There are 4 ways to turn a row about zero (a turn may also mirror it). The second row of each pair is the first, turned, with some noise. The first 36 pairs use one turn. New pairs use 3 turns, one after the other, and a turn may come again.
Known pairs, each followed by its turns in order:
[ 13  44  53  28  60 -21 -34  12]
[-13  33 -54 -15 -68  12  39  11] | B

[-16 -20 -44  -8 -18 -39   0 -53]
[ 29 -21  48  32 -22  20 -36 -18] | E

[ 28 -18   3 -14  45  16 -24 -18]
[ 20   6 -11  51 -25  -5  15  22] | B

[-26   9  21 -10  11  49 -12 -26]
[ 59   2 -16 -10  -5 -29   5  14] | B

[-23  -6 -18   3  30 -69  -1   6]
[ 13  15 -59   9  35  -3 -34 -13] | X

[ 37  13   0 -36 -48  58  49   1]
[-31 -40  47   6 -51  50  12  33] | X

[ 51   8 -30   5 -28 -48  -1 -17]
[ 59   2   1  26  -1  13   9 -53] | E

[ -3 -49 -33 -17  -8  -8 -11  29]
[ 26  -9  -4 -37  21 -32 -27 -21] | H

[ -8 -14  50 -31  20 -33  31  24]
[ 27 -26 -15 -28 -28 -15  32  48] | E

[-39  -8  26  16  58  43  -5  15]
[ 44  13  12 -15 -67 -24  -2  20] | B

[-44  18 -13 -24 -15 -16 -18   7]
[-28 -11  29  -3 -42   9  10 -13] | E

[ 20  50  -4  43   7  49  23 -51]
[  3  82  27   1  48   6 -23   4] | E

[-40  23 -27   4 -26 -30 -63  12]
[-44  15  -5 -39  12  21 -14 -64] | H

[  9 -29 -19  32 -32 -30  19   0]
[ 27 -10 -12  56  -1  21   2   1] | E

[-11  16  16 -19  -7   6 -57 -18]
[ 24  20 -56   4   8  -7 -18  -1] | B

[ 29 -37 -39  34 -34 -19  -1 -23]
[ 31 -13  -3  60  21  22 -22 -27] | E

[ 46 -27 -27 -18  27 -39  -7  -5]
[ 17  18  35 -32 -15 -56   6   2] | H

[ 40  -6 -31  15 -22  19 -21  -2]
[ 14 -34  15 -38   1   2  33  -8] | H

[-10  18  -4  30  28  -8 -27 -23]
[-17  13  40   4 -18  26  -9 -17] | H

[ 22  -6 -11  15  38  11  22  18]
[ -7 -13   9 -12  44   8  -4  25] | X

[-14 -10 -35  -2   1  -9 -21  14]
[  1  -6   5 -18   7 -10 -14 -38] | H

[-14 -18 -50  -6  33  19 -31  37]
[  9  30  13  38  36 -28  -9  44] | X

[ 17  -6  44  -9 -13  45  18  16]
[ 51 -23   7 -18  -4  40  16   9] | B

[-45  32   2  58 -27  35  15 -11]
[ 28  -2  52 -48 -25 -16 -47 -14] | X

[-30   5  16  -2 -22 -41   1 -40]
[ 22 -14  47   3 -17  40  10  15] | E

[ 13  11  -8 -24   1   7 -35 -41]
[ 15  14 -40  30  25 -19   6   5] | B

[-28 -16  -3   0   1   4   4 -11]
[  2  11  12  14   3   1 -16 -22] | X

[ 25 -12  27   3  38 -42 -17   0]
[ -5  -3 -48 -11  39  -7  29 -17] | X

[-46  21  32   8 -70  27  -3  41]
[-66   3  12  25   1  16  74  17] | E

[-27 -16  16 -18  16   0   2  26]
[ 12  13 -27   8  -4  -4 -36  -1] | H

[ 22  -3   0   0   6  11  20 -12]
[ 11 -11  10   9  -6  -9  12  20] | H

[ -8 -41  10  -2 -19  58 -23 -22]
[ 56 -14  -1  10  16  -3 -32  41] | B

[  3 -17  44  32 -21  29  12  18]
[ 32 -41  37 -13   0   1  23 -15] | X

[ 35   9 -50 -41 -24  22 -42  -4]
[-23 -51  -6 -57 -19 -28  25 -21] | H

[-54  -8  38  11  -9 -28  10  -8]
[-12 -37 -21 -43 -23 -25 -24 -10] | B

[ 44  28   7  -6 -13  20 -30  18]
[ -3  -6   0 -16 -24 -19  41  42] | X

New pairs, each followed by its turns in order:
[ 25  12 -39 -12 -20  31  15  12]
[ 20 -12 -22  -1  24  32  34  -9] | B H H

[-23 -28  43  38   4  36   8 -14]
[ 37 -45  -8   9 -11 -36 -11  31] | X H X

[  8 -56 -27  45  38  31 -29 -39]
[-49 -30 -39 -58   3  13  -8  44] | E H H

[-15 -17 -40  26  -6  -6 -24  -2]
[ 11  13 -20 -18 -31 -26 -22  19] | H E H

[-38  37 -42  -6  11 -73  22 -18]
[-38  38   6  21 -27  64 -42 -33] | B H H

[ 15   7  -5  -3 -15 -14 -36  18]
[ -1  -6 -25 -29  10  26   8   2] | E E E

[  8   6   9 -81 -15 -12  -1   1]
[ 27 -25  26 -15  37  -3 -57  18] | E B H

[-61  46  20 -67 -29  17   7  25]
[-11 -24  28 -21 -18 -17  97  28] | X X H

[-31  20  10   0 -11  -6  48 -21]
[ 13 -28 -26  26 -42 -17 -10  -1] | H B X

[-11  20 -28  -2   0  70  27   3]
[-25  14  32 -46  29  29  21 -32] | B H B

[ -6 -17  -5  25  21 -19 -20  19]
[ -8 -10  12  -8   0  42 -20  15] | E E E

[-18  10   1  36  37 -23  30 -20]
[-33  12  -2 -38 -11 -42   4 -20] | X X B

[-23  63  23  -5 -33  12  -8 -40]
[-30  69  -4  18  42 -11   9   1] | X B X

[-25 -18  32  25  24  35  53  25]
[ 44  11 -35  12  38 -11  30  44] | E X X

[-24 -19  42 -13  25 -39  43 -27]
[ -2  15 -11 -47 -42  45 -37   9] | X E H

[ -7   9 -12  -5 -11 -28 -21 -94]
[-12 -44  -1 -76  29  29  32 -21] | B E H

[ 21 -58  41  32 -30  -6 -43  12]
[ 30   2 -23  -2  15   7  87 -11] | E H X

[ 41  17  -6 -29  26  10  31  25]
[ 54 -39 -18  16  -1  -5 -12  -1] | B X B

[ 36   9  47  35  29 -33 -17 -48]
[-42  29 -76  15  11  -4  -9 -19] | E E X

[ 24 -13 -41  13  17  -2  12  11]
[-30 -21   8   9 -12   2   1 -38] | E H X

[ 13 -41  18  11   3  64  -5  26]
[ -6  41 -46  19   4 -26  21  43] | H X E

[ -3  13  49   4   0 -25  33   4]
[ 16  15  -2 -40  -1 -20  36  27] | X X B

[ 21  26  12 -17  26   8   2 -10]
[  0  11  22  18 -20 -25  23   5] | H H B

[  5   0  18  46 -10 -33  59 -10]
[-14  49  25 -27 -20 -14 -47  17] | X E H

[-34  25  25   4  21   1 -74  29]
[-32 -16  15  33  39  16 -66 -20] | X B H

[ -2   9   6 -35  10 -22  45 -28]
[ 39  12  -8  16   5 -34  22  33] | B X B

[-29  51   7  -4  41 -24 -31 -23]
[-38 -14  25 -17   2   7  24 -62] | X X H

[  0   7 -20 -38  19 -29   2   2]
[ 32  -2 -10   3  33  -5 -11  29] | E E E

[ 46  -4 -30 -38   4  11   3  -4]
[-30 -25 -18   6 -34  -8  34 -15] | X B X

[-23 -20  19   9 -11  -4  -1  -9]
[ 16  22  12 -15   1 -18  11   3] | B B X

[  7  24 -26 -15 -20  17   1  17]
[ 38 -20  16  -7 -22   4  -9  -2] | B H X

[ 33  36 -16   7  13  54 -41  -3]
[ 21   5   3  59 -20 -29  47  14] | X E E

[-18 -35 -29   9  13  32  10 -33]
[-15 -10 -43  25 -35 -20 -15  -4] | X E H

[ 12 -60 -52  10  17  27 -16  -1]
[ 18 -37  -1  11  34  37  56   5] | X H H

[-26  18  28 -30  10 -31  33  14]
[-19 -15 -36 -14 -18  48   2 -23] | X B E

[ 11  42  36  29  -7 -14 -27  27]
[ 62   9  -6 -26  13  -1   3  30] | E B E

[  7   4  53   8 -21  13  -3  -9]
[ -7  10  53 -11 -13   6   2 -15] | X X X

[ 12 -11   1  45  10   1 -44  -6]
[ 41  -8 -35   8   5  -1  27  28] | B X X

[ 12 -11 -21  12 -37   3  15   2]
[  9  -9  10 -35   3 -30  -4  -8] | E X E

[ 36  18 -34  25  -4 -29  34  -5]
[  6  20 -17   4  10 -23  63  14] | E E B

[ -3   9  -2   3 -33 -46   8   1]
[ -3  32 -15  26   3 -34 -11  -9] | H X X

[ 16  -4  21 -14   5  35  28 -15]
[ 19 -43 -11  10  16  -9  10 -18] | X B E

